The rows of a group lie close to one hidden flat surface of 13 dimensions, which passes through zero. Surfaces can cross.
Some rows, each with its group after it:
[-11, 4, 16, 11, -8, -3, 16, 1, 11, -27, 2, -5, -15, 19, -12, 2, 7, -16, 7] | (5)
[-11, -3, 11, -31, -12, 6, 5, -16, 0, 9, 3, -16, 7, -16, -2, -2, 1, 3, 11] | (1)
[1, 12, 24, -11, -17, -21, -9, 1, 7, -6, -8, 25, -4, 3, 17, 17, -17, -10, 21] | (1)
[-25, 5, -6, 5, 8, -3, -1, -5, -15, -2, 5, -3, -10, -9, 12, 18, -17, 10, 10] | (3)
[11, 7, -4, 14, 0, 13, 14, 17, -9, -7, -13, -2, -7, -7, -7, -17, 11, 6, 7] | (2)
[20, -2, 1, -14, -1, 3, 5, 5, 1, 15, -1, -1, 6, -7, 1, -7, 2, 5, -5] | (5)
[-18, 0, 5, 3, -1, 1, -19, 11, 18, -10, 0, -12, 24, 7, -11, 17, -25, 10, -15] | (1)
[-3, -26, -14, 18, 6, 6, -23, 2, -1, 8, 2, -19, 27, -21, -8, -5, 10, 19, -3] | (0)
[-30, -5, 2, -4, -15, 19, -19, -18, -7, 8, 2, -23, 17, 2, -2, 28, -23, 18, -17] | (1)
[30, 2, -12, 3, 4, 6, 8, -7, -20, 23, -25, -1, 8, 15, -3, 33, -5, -29, 4] | (3)
[29, 11, 35, 26, -4, -1, 3, 31, 20, -24, 6, 0, -4, 23, -12, 7, 17, 7, 20] | (4)
[21, 8, -21, -4, 17, 18, -14, 6, 19, 30, -1, 23, -42, -10, -5, -7, 21, -7, -18] | (0)
[-6, 32, -9, -1, 17, 11, -14, 0, -1, 3, -22, 20, -31, -14, -15, 8, -2, -4, -25] | (1)
[-11, 5, -9, 7, -14, -2, -14, 3, -4, -15, -8, 9, -7, 8, -5, -1, 5, -6, -3] | (3)
[8, -21, -21, 2, 4, 4, 12, -15, -11, 9, 4, 8, 28, -3, 21, -3, 10, -6, 18] | (2)
[-9, 0, 16, 10, 24, -33, 21, -6, 20, 10, 0, -15, 4, -39, -4, 1, -10, 13, 38] | (3)
[-14, -7, 0, -12, -39, 11, -15, 1, 18, 4, -28, 21, -8, 6, -5, 30, -26, -16, -44] | (5)
[-3, -4, -6, -39, -26, 22, -6, -4, -15, 10, 11, -3, 12, -16, -1, 1, 21, -2, -8] | (2)
[22, -7, -3, -33, 14, 25, 17, 2, 15, 10, 18, 34, 1, -16, 30, -3, -6, -18, -31] | (1)
[8, 2, -16, -21, 19, 13, 12, 12, 23, 4, 1, 41, -21, -26, 23, -27, 1, -1, -6] | (1)
[20, 10, 10, -4, -24, 9, 20, 4, -11, 13, -11, 0, 7, 8, -8, 29, 3, -15, 6] | (5)
[2, -35, 6, -24, -16, -17, -24, -21, 8, 12, -5, -8, -5, 18, 7, 3, 2, -18, 13] | (0)
[-5, 1, 33, 18, -12, -18, -21, 0, -41, -32, 6, -12, -31, 11, 6, -27, 17, 10, 19] | (1)
[-1, 11, 11, 1, -12, 13, 8, -12, 14, 11, -2, -17, 7, 19, -1, -24, -10, -21, 24] | (2)
[33, 15, -16, -39, 3, 20, 15, -5, 5, 29, -24, 21, 1, -24, -8, -4, 15, -10, -18] | (2)
[-10, 10, 12, -10, -7, 17, 0, 8, -6, -25, -8, 4, -6, 2, 5, 15, -8, 23, 4] | (3)
[-16, 5, -1, -4, -5, 0, -23, 4, -31, -7, 14, -3, -26, -4, 2, 2, 4, -12, 3] | (0)
[-8, -16, 9, 0, -27, -13, -7, 13, 5, -11, -1, -7, -9, 4, -6, 2, 0, 34, -30] | (5)
[1, -5, 16, 17, -1, -7, 2, -5, -9, -16, 21, 9, -9, -1, 9, -5, 27, 7, -1] | (1)
[-8, 14, -13, 16, 3, -7, 22, 14, 25, 1, 1, 0, 17, 4, -2, -23, -18, -1, 4] | (5)
[-5, 7, 11, -7, -11, -6, -2, 11, 31, -12, 23, 28, -5, -2, 12, -23, 5, 8, -11] | (1)
[8, -10, 1, -29, 10, 24, 19, -17, -11, 7, 15, -21, 33, 29, 17, 7, -21, 11, -1] | (3)
[2, 2, -15, -7, -6, -1, 11, -7, 17, 35, -6, -24, 10, -1, -21, 22, -2, 6, 4] | (4)
[-5, 15, 6, 7, -2, -6, 4, 4, 27, 8, 6, 17, 11, -24, -16, 43, 10, 7, -4] | (1)
[10, 9, -15, 8, 23, 13, 21, 4, 39, 8, 4, 4, -3, 7, -2, -18, 9, 35, -3] | (0)
[-1, 9, 13, -6, -12, -9, 4, -4, -1, -4, 21, 10, 8, -14, -10, 21, 29, -27, -2] | (1)
[-8, 16, -10, -4, -1, -11, -2, 15, 14, 11, -9, 12, 0, -13, -6, 7, -27, -42, 4] | (4)
[10, 27, 8, 19, 18, -1, -4, 17, -20, 0, 9, 4, -13, -12, -7, 4, 4, -17, -5] | (4)
[17, -25, -33, -3, 22, -21, 34, 2, -19, -1, 13, -7, 19, 6, 5, -9, 15, -1, -4] | (2)
[-2, -17, -8, -7, -12, 2, -4, -15, -25, 21, 10, -4, -10, -2, 6, 43, 5, -30, 1] | (0)
[16, 15, -10, -2, 18, 0, 30, -12, 0, 21, 7, 3, -18, 16, 8, -10, 2, 0, -1] | (2)
[0, 13, -8, -8, 15, -9, -22, -9, -20, 15, -18, -11, -12, -10, -9, -6, -4, -6, 17] | (5)
[13, 2, 10, -13, -10, -8, 15, -21, 6, 19, 7, -8, -2, 0, -11, -25, 22, -12, 2] | (3)
[1, 2, -18, 4, -16, -17, 9, 23, -3, 4, 3, 3, -2, 25, 6, 9, -17, 10, -5] | (4)
[-6, -5, -25, -7, 0, 22, -9, -2, 6, 13, -18, -21, 30, 14, -9, 22, -17, -8, 19] | (5)
[-10, 7, 36, -19, -12, 5, -15, 9, 2, -8, 17, -22, -6, -26, -10, -17, 2, 17, 3] | (3)
[-6, 19, 1, 33, 12, -4, 17, 11, -9, -9, 7, 1, -27, 8, 3, -7, -2, 21, 13] | (2)
[-3, 15, -4, -4, 16, 6, -8, -6, 15, 17, -12, 15, -4, -31, -6, -1, -10, -18, -8] | (4)
[-4, -24, -13, 4, 14, -14, 1, 6, 22, -12, -7, -9, 13, 13, 4, -27, -17, 18, -5] | (5)
[-8, 19, 2, -3, -7, 7, -1, 13, -13, 0, 0, -11, -3, -10, -13, 0, -5, -13, 12] | (0)
[5, 27, 11, -17, 33, 0, 4, -33, 8, 14, -25, -1, -46, -11, -19, -5, 17, -5, 10] | (5)
[0, -5, -5, 1, 15, -2, -2, -1, 17, -12, -30, 29, 5, -13, 13, 0, -11, 22, 2] | (2)
[7, -16, -4, -6, 4, 5, -19, 11, -5, -9, 12, 16, 10, -5, 20, -6, 0, -15, -10] | (5)
[-21, 13, 2, 7, -24, 1, -33, -6, 4, 5, -7, 3, -6, 1, -13, 15, 2, -3, 3] | (0)
[-11, -12, -19, 20, 11, -5, -25, 16, 5, -12, -4, 10, -6, 10, -2, 19, -1, -13, -1] | (4)
[14, -7, -10, -11, -4, -4, 5, 18, 24, 5, 14, 3, -6, 12, 0, -8, 8, -27, 13] | (0)
[12, -4, -9, -8, 7, -1, -4, 3, -16, 5, -31, -22, -15, 23, -21, 9, -12, 7, -25] | (2)
[-7, -16, -5, 2, 9, 4, 6, 1, 14, 4, 9, -31, 19, -11, -5, -7, 2, 33, 19] | (0)
[-4, 5, 2, -3, -20, 3, 6, -15, 22, 17, -20, -3, -4, 0, -11, -3, 4, 4, 3] | (3)
[-14, -7, -9, 12, -1, -18, 0, -7, -3, -4, -7, -5, 2, 0, -5, -5, 4, -4, 13] | (3)
[0, 2, 8, 27, -15, 41, 2, -35, 2, 22, 1, 5, 9, 1, -3, 26, 19, -18, -7] | (0)
[9, 0, 6, 7, -1, 0, -9, 7, -1, -3, 5, 7, 10, -17, -4, -5, 16, -1, -12] | (0)
[2, 0, -18, -1, 13, 15, -33, -10, -4, 4, -4, 11, -14, 1, -1, -23, 15, -4, -33] | (4)
[5, 1, -24, 6, 19, -8, -20, 4, -18, 13, 2, -6, -23, 11, -14, 7, 3, -6, -42] | (2)
[11, 15, 11, 13, 21, -17, 26, 15, 5, -2, 7, -20, 0, 13, -4, -14, -19, 38, 5] | (4)
[5, -2, 21, 11, 26, -18, -37, -4, 17, 18, 26, -2, 10, -24, 0, -10, -6, 5, -17] | (3)
[-31, 1, -1, -8, -11, 8, -2, -26, -11, 5, -12, -17, 11, -3, -4, 14, -23, 14, -11] | (0)
[-4, -2, -41, 10, 26, 12, -8, 0, 4, 12, -1, 28, -13, -11, 11, 10, 1, 14, -32] | (1)
[-11, 22, -31, -11, 19, -3, 11, -13, -8, 19, 3, -2, -29, 26, 0, -8, -14, 14, -23] | (2)
[-25, 21, -6, 9, -14, -9, -8, 7, 13, 7, -23, -4, -14, -16, -20, 1, -17, -18, 18] | (3)
[3, -25, -16, 7, 21, -4, 4, -2, 14, -6, -10, 3, 3, 13, 8, 3, -2, 8, 2] | (4)
[-21, 15, 1, 10, -15, 2, -6, 1, -7, -3, 9, 7, -8, -5, -1, 5, 0, -15, -8] | (5)
[12, 3, 23, -1, -11, 12, 3, -6, 0, -12, -8, -2, -3, 14, -2, -3, 14, 12, 8] | (4)
[23, -1, 20, -21, -5, -7, -16, 6, -5, 6, -19, 9, -9, -13, 6, -2, -6, 13, -3] | (5)
[7, -19, -30, -21, -4, 29, 10, 0, -10, 18, 12, -14, 17, 8, 9, 24, 7, 27, -5] | (2)
[3, 3, 3, -1, 17, -3, 19, 14, 29, 5, 9, 5, 7, -27, 2, -6, -8, 25, -5] | (4)
[-2, 11, -5, -13, -5, -17, 1, -18, -2, 20, -17, -3, 3, -13, -18, 32, 7, -4, 17] | (1)
[16, 1, 5, 20, -3, 7, 11, 22, -4, -17, -1, -13, 30, 28, 3, -22, -11, 11, 7] | (4)
[-11, 29, -27, -23, -2, 14, 18, -4, -11, 10, 35, 5, 4, 3, -1, -6, 10, -13, -17] | (3)
[1, -10, -26, 14, 2, 13, -22, -18, -34, 1, -24, 16, -18, 19, 6, 34, 15, 35, -28] | (3)
[-17, 0, -8, -5, -13, 23, -23, -4, 1, 21, 21, 26, 14, -33, 24, 21, -6, 29, -29] | (5)
[2, -1, -6, 0, -5, -7, 7, 16, 12, -3, 0, 5, 1, 5, -1, 9, -6, -14, 8] | (4)
[3, 16, -7, 1, 19, -17, 12, 26, 16, -10, 6, 4, -19, 6, -13, -11, -9, 2, -21] | (2)
[14, 0, 1, 5, 1, -5, 1, -6, -2, 1, -10, 11, 17, 0, -3, -4, 7, 1, -19] | (0)

New rows. What belongs after each?
[1, 2, 6, -15, -10, 26, 3, 23, 23, 5, -9, -12, 5, 5, 1, -12, -34, -14, 1] | (3)
[9, 1, 22, -11, 2, 18, -20, -30, -22, 9, 8, 36, -1, -23, 38, 18, 2, -4, 1] | (5)
[21, 5, 17, 11, 8, -30, 24, -1, -6, -11, -17, 12, 22, 1, 1, 11, -4, 23, 3] | (0)
[-3, 6, 0, -4, -3, 14, 3, -2, 16, -13, 6, 21, 12, 16, 10, 10, -1, 21, -14] | (3)
[-1, 1, -14, -6, 15, 7, 0, 9, -4, 2, -6, -12, 9, -17, -7, -14, -10, 16, -9] | (0)
[2, 11, 6, -7, 13, -12, -24, -7, -9, -9, -1, 13, -25, 12, 0, -16, 1, 10, -27] | (1)
[-17, 17, 27, -20, -33, 19, 5, -2, 16, -11, 5, -9, 22, 14, -4, 3, -19, -13, 16] | (3)
[21, 10, 18, -20, 11, 4, 27, 5, 22, 5, -8, -2, -3, -22, -14, -10, 12, 1, 10] | (1)
[-41, 10, -14, 1, -2, 6, -23, 13, 3, 14, 13, -16, -26, -32, -6, -12, -22, 8, -10] | (3)
[13, -1, 16, 0, 29, -7, 5, -27, 0, 4, -5, 12, -15, -12, 14, -4, 7, 29, 10] | (5)
[-2, -17, 9, 6, -23, -16, 6, -10, -3, 3, -5, 12, 14, 4, 18, 3, -20, -8, -18] | (5)
[0, -1, -22, -7, 8, -3, 0, 22, 31, 0, 23, 4, 6, -3, -8, -32, 10, 9, -24] | (1)
[-3, 3, 6, 6, 16, -6, -10, -26, -31, 8, 13, 9, -11, -16, 15, 4, 13, -7, 8] | (5)
[1, -2, 31, 1, 6, -12, 2, 15, -3, -16, 10, -12, 1, -23, 1, -5, -2, -2, 22] | (3)
[6, 11, -5, 23, 1, 6, -3, 0, 5, -1, -8, -7, 15, 13, -11, -16, 10, 3, 11] | (0)
[6, -4, 22, -4, -15, 8, 10, 9, 9, -7, -3, -21, 10, -7, -13, -6, 6, 9, 11] | (2)
[5, 13, -16, -12, 3, 16, 34, -8, -2, 9, 0, 10, 0, 2, 1, 27, 10, 20, -2] | (3)
[18, -13, -26, 6, 32, 26, 13, -2, 3, 31, -4, 3, 5, -33, 2, 16, 4, 15, -28] | (0)
[9, -16, -1, -8, -11, 24, -25, -6, -26, -15, -42, 6, 2, 10, 9, -17, 0, 2, 0] | (2)
[-20, 2, -27, 5, 11, 22, -11, 4, 12, -6, 21, 3, 1, 2, 1, -10, 6, 9, -17] | (5)
[6, -1, -13, -7, 14, -4, -4, -4, 9, 12, 3, -3, -17, 5, -6, -9, 8, 3, -15] | (4)
[6, -2, -8, 9, 3, -1, 14, 5, 6, 3, -12, 6, 18, -8, 2, 5, -3, -11, 19] | (2)
[8, 7, 11, -9, -10, 3, 6, 5, -11, -18, 21, 14, -8, 4, 5, -12, 27, -8, -7] | (3)
[6, -1, 9, -10, -10, 8, -15, -22, 15, 14, 4, -5, 20, 16, -6, -5, 4, 4, -16] | (3)
[11, -7, -3, -3, -16, 0, 20, -3, 12, 24, 3, -19, 19, -6, -17, 1, 11, -21, 14] | (3)
[10, 1, -21, 2, 0, 8, 1, 15, 1, 4, -15, -3, -5, 17, -12, 10, -3, 12, -16] | (5)
[-1, 6, 2, 14, -6, -5, -4, 1, -5, 1, -2, 1, -9, 3, -2, 5, 6, 9, 7] | (1)
[8, 18, 12, -15, 8, 4, 2, -17, 6, -3, 6, 24, -15, 13, 11, -18, 1, 4, -17] | (3)
[-5, 21, -16, -7, 16, -1, 28, 15, 25, -9, -13, 10, 3, -15, -9, 3, -9, 21, 13] | (3)
[0, 7, 3, -30, -4, -18, -11, 2, -12, 5, 9, -5, 4, -15, -14, 11, 8, -21, 2] | (1)
[-1, 4, -8, 6, -17, 6, 4, -10, 0, 20, -1, -7, -1, 16, 1, -7, -3, 20, -2] | (1)
[0, 3, 4, -7, 10, 5, 3, 53, 15, -8, -8, -25, 3, -35, -18, -11, -21, -5, 15] | (3)
[19, -19, 14, -20, 12, -21, -25, -8, -1, -11, -21, 43, 8, -17, 14, 29, 1, -22, -19] | (2)
[-17, 4, -9, 6, -12, -6, -27, -8, -6, 18, 0, -7, 0, -2, -8, 15, -9, -3, -9] | (4)
[-36, -14, -3, 6, 4, 3, -9, -14, -6, -8, 2, -18, 15, -32, -13, 37, 9, 16, 8] | (1)
[14, 3, -11, -16, 16, 20, 2, -14, -1, -2, -18, -4, -21, 36, -4, -16, 5, 7, -11] | (5)
[-3, -2, -12, 0, -10, 12, -5, 0, -15, 2, 9, 1, 4, -4, 3, 1, 11, 21, -14] | (4)
[25, -8, 6, -6, 10, -8, 21, -7, -11, 20, 24, 1, 13, -24, 10, -2, 20, -17, 9] | (5)
[16, -2, 15, -6, 19, 1, -34, 5, -25, 8, 17, -16, 18, -2, -2, 8, -6, -10, -16] | (3)
[-12, 4, 12, 4, 9, -12, 11, -19, -4, 1, 10, -18, -19, -12, -18, 6, 24, -5, 14] | (5)
[4, -19, -11, 5, 14, 9, 7, -16, -9, -2, 4, 1, 11, 9, 8, 1, 7, -13, -15] | (1)
[-13, 8, 19, -13, -8, -19, -9, 19, -32, -24, 12, 19, -24, -20, 12, 20, -9, -18, -5] | (0)
[7, -1, 5, 21, 19, 0, 7, -8, -17, -13, 2, 8, -15, -13, -7, 9, 28, -4, -5] | (1)
[-6, -18, 5, -2, 15, -26, -12, -5, -14, -20, 3, -10, -9, -3, 2, -22, 18, 20, 15] | (1)
[-16, 7, -19, 19, 21, -15, -14, -7, 8, 8, 27, 26, 7, 8, 20, 6, -18, -20, -12] | (3)
[5, 32, 30, 25, -10, -24, -32, 4, -22, -9, -9, 24, -37, 19, 1, 21, -7, 15, -6] | (1)
[-7, 19, 16, -33, -13, -7, -11, 26, 28, 6, -3, -11, 7, -20, -15, 1, -25, 8, 9] | (1)
[19, 9, 21, 7, 10, 4, -14, -10, -6, 11, 3, 3, 4, -3, 4, -33, 1, 6, -20] | (4)
[-7, -14, 10, 24, -12, -5, -8, 16, 12, 29, -9, -12, -24, -35, 2, 8, -24, -29, 18] | (3)
[-29, -20, 13, 4, -16, 10, -13, -7, -15, -8, 14, -23, 5, -7, 7, 20, -6, -13, 25] | (0)
[21, 10, 14, -29, 1, 12, 18, 13, 10, -5, 9, -15, 35, 9, -9, -11, -7, -16, 6] | (3)
[-1, -15, 13, 2, 0, 4, -3, 4, 9, -17, -1, 6, -13, -2, 9, -10, 4, 33, -4] | (3)
[4, 23, 12, -11, -19, -12, 37, 11, -15, 13, 4, 13, 1, -14, 17, 8, -26, 17, 2] | (4)
[1, 2, 6, 3, 18, -13, -17, -8, -5, 2, 14, 6, 4, 9, 10, -15, -11, -19, -8] | (3)
[-5, -4, 0, 1, 0, 10, 6, 6, 16, -1, 8, -19, -1, 40, 5, 11, -28, 15, 5] | (2)
[1, 10, -9, -8, -24, 3, -13, 6, -25, -2, -4, -7, 0, 12, -20, -9, 20, -36, -6] | (3)
[-8, -13, -5, 3, -18, 0, 1, -5, -13, -32, -14, 14, -29, 23, 8, -29, 20, 5, -5] | (3)
[2, 9, -7, 3, -18, -9, 31, 0, -27, -8, -6, 4, -7, -2, -9, 21, 27, -23, 27] | (3)
[4, -1, 12, -16, -17, 3, 18, 7, -29, -30, -23, -18, 1, 9, -11, -2, 9, -3, 27] | (3)
[-6, -7, 2, -3, 7, -17, -4, -9, 9, -1, -16, -8, -16, 0, -10, -9, -6, 5, -4] | (5)
[6, -3, 1, 3, -1, -10, 3, -1, 0, -15, -13, 3, 11, 12, -7, -6, 12, -2, 10] | (3)
[-4, -2, -11, 6, -2, 0, 5, -11, -16, 5, -2, -9, -1, 12, -3, 9, 2, 4, -1] | (5)
[19, -20, 16, -2, 19, 2, -11, -18, -1, -3, 1, 30, -3, -22, 18, -11, 19, -26, -8] | (4)
[-6, -3, -30, 20, 24, 13, -11, 21, 12, -13, 10, 28, -15, 0, 5, 17, 6, -3, -27] | (5)
[13, 3, 29, 4, 4, 12, 17, 20, 29, -17, -6, 0, 13, -5, -3, 0, -14, -6, 6] | (1)
[-3, -27, 1, -2, -9, -4, 9, -5, 21, 3, 12, -17, 9, -3, -8, 28, 21, 19, 18] | (4)
[5, -14, -13, 5, -2, -6, -8, 13, -7, 0, 4, 11, -9, -1, -2, 10, 7, -21, -26] | (5)
[1, -1, 7, 25, 10, 7, 16, -1, 11, -15, -5, 8, 0, 24, 13, 15, -10, -7, 31] | (0)
[-18, 10, -9, -1, 7, 6, -33, 11, 10, -8, 4, 5, -5, 2, -3, -14, -15, 14, -26] | (3)
[12, 1, 21, -9, 7, -1, 2, -19, -16, 3, -3, -4, -1, 10, 12, 7, -10, 3, 7] | (3)
[14, 29, 19, -7, 5, 9, 15, 4, 16, 6, -1, -3, -22, -10, -21, 6, 18, 13, 5] | (4)
[10, -5, -5, -14, 2, 19, 12, -7, -16, 6, -13, -17, -10, 12, 8, -37, -10, -6, 3] | (1)
[0, 2, -8, 1, 6, -4, -4, 3, 15, 5, 14, -8, 14, 6, -17, 1, 7, 12, -28] | (1)
[-11, 2, 4, -7, -8, -3, -9, -15, -16, 5, 12, 5, -5, -16, -1, 23, 14, -5, -3] | (1)
[8, -4, 4, -1, 6, -5, 2, 9, 3, 16, -4, -23, 12, -13, -10, -4, -12, -18, 13] | (3)
[-17, -27, -17, 11, -20, 16, -3, 18, -21, 0, -29, -26, -25, 4, 7, 3, -33, -18, 17] | (3)
[-7, 31, 12, -6, 4, 19, -9, -10, -9, -10, -10, -1, -24, 17, -7, -2, 3, 19, 11] | (5)
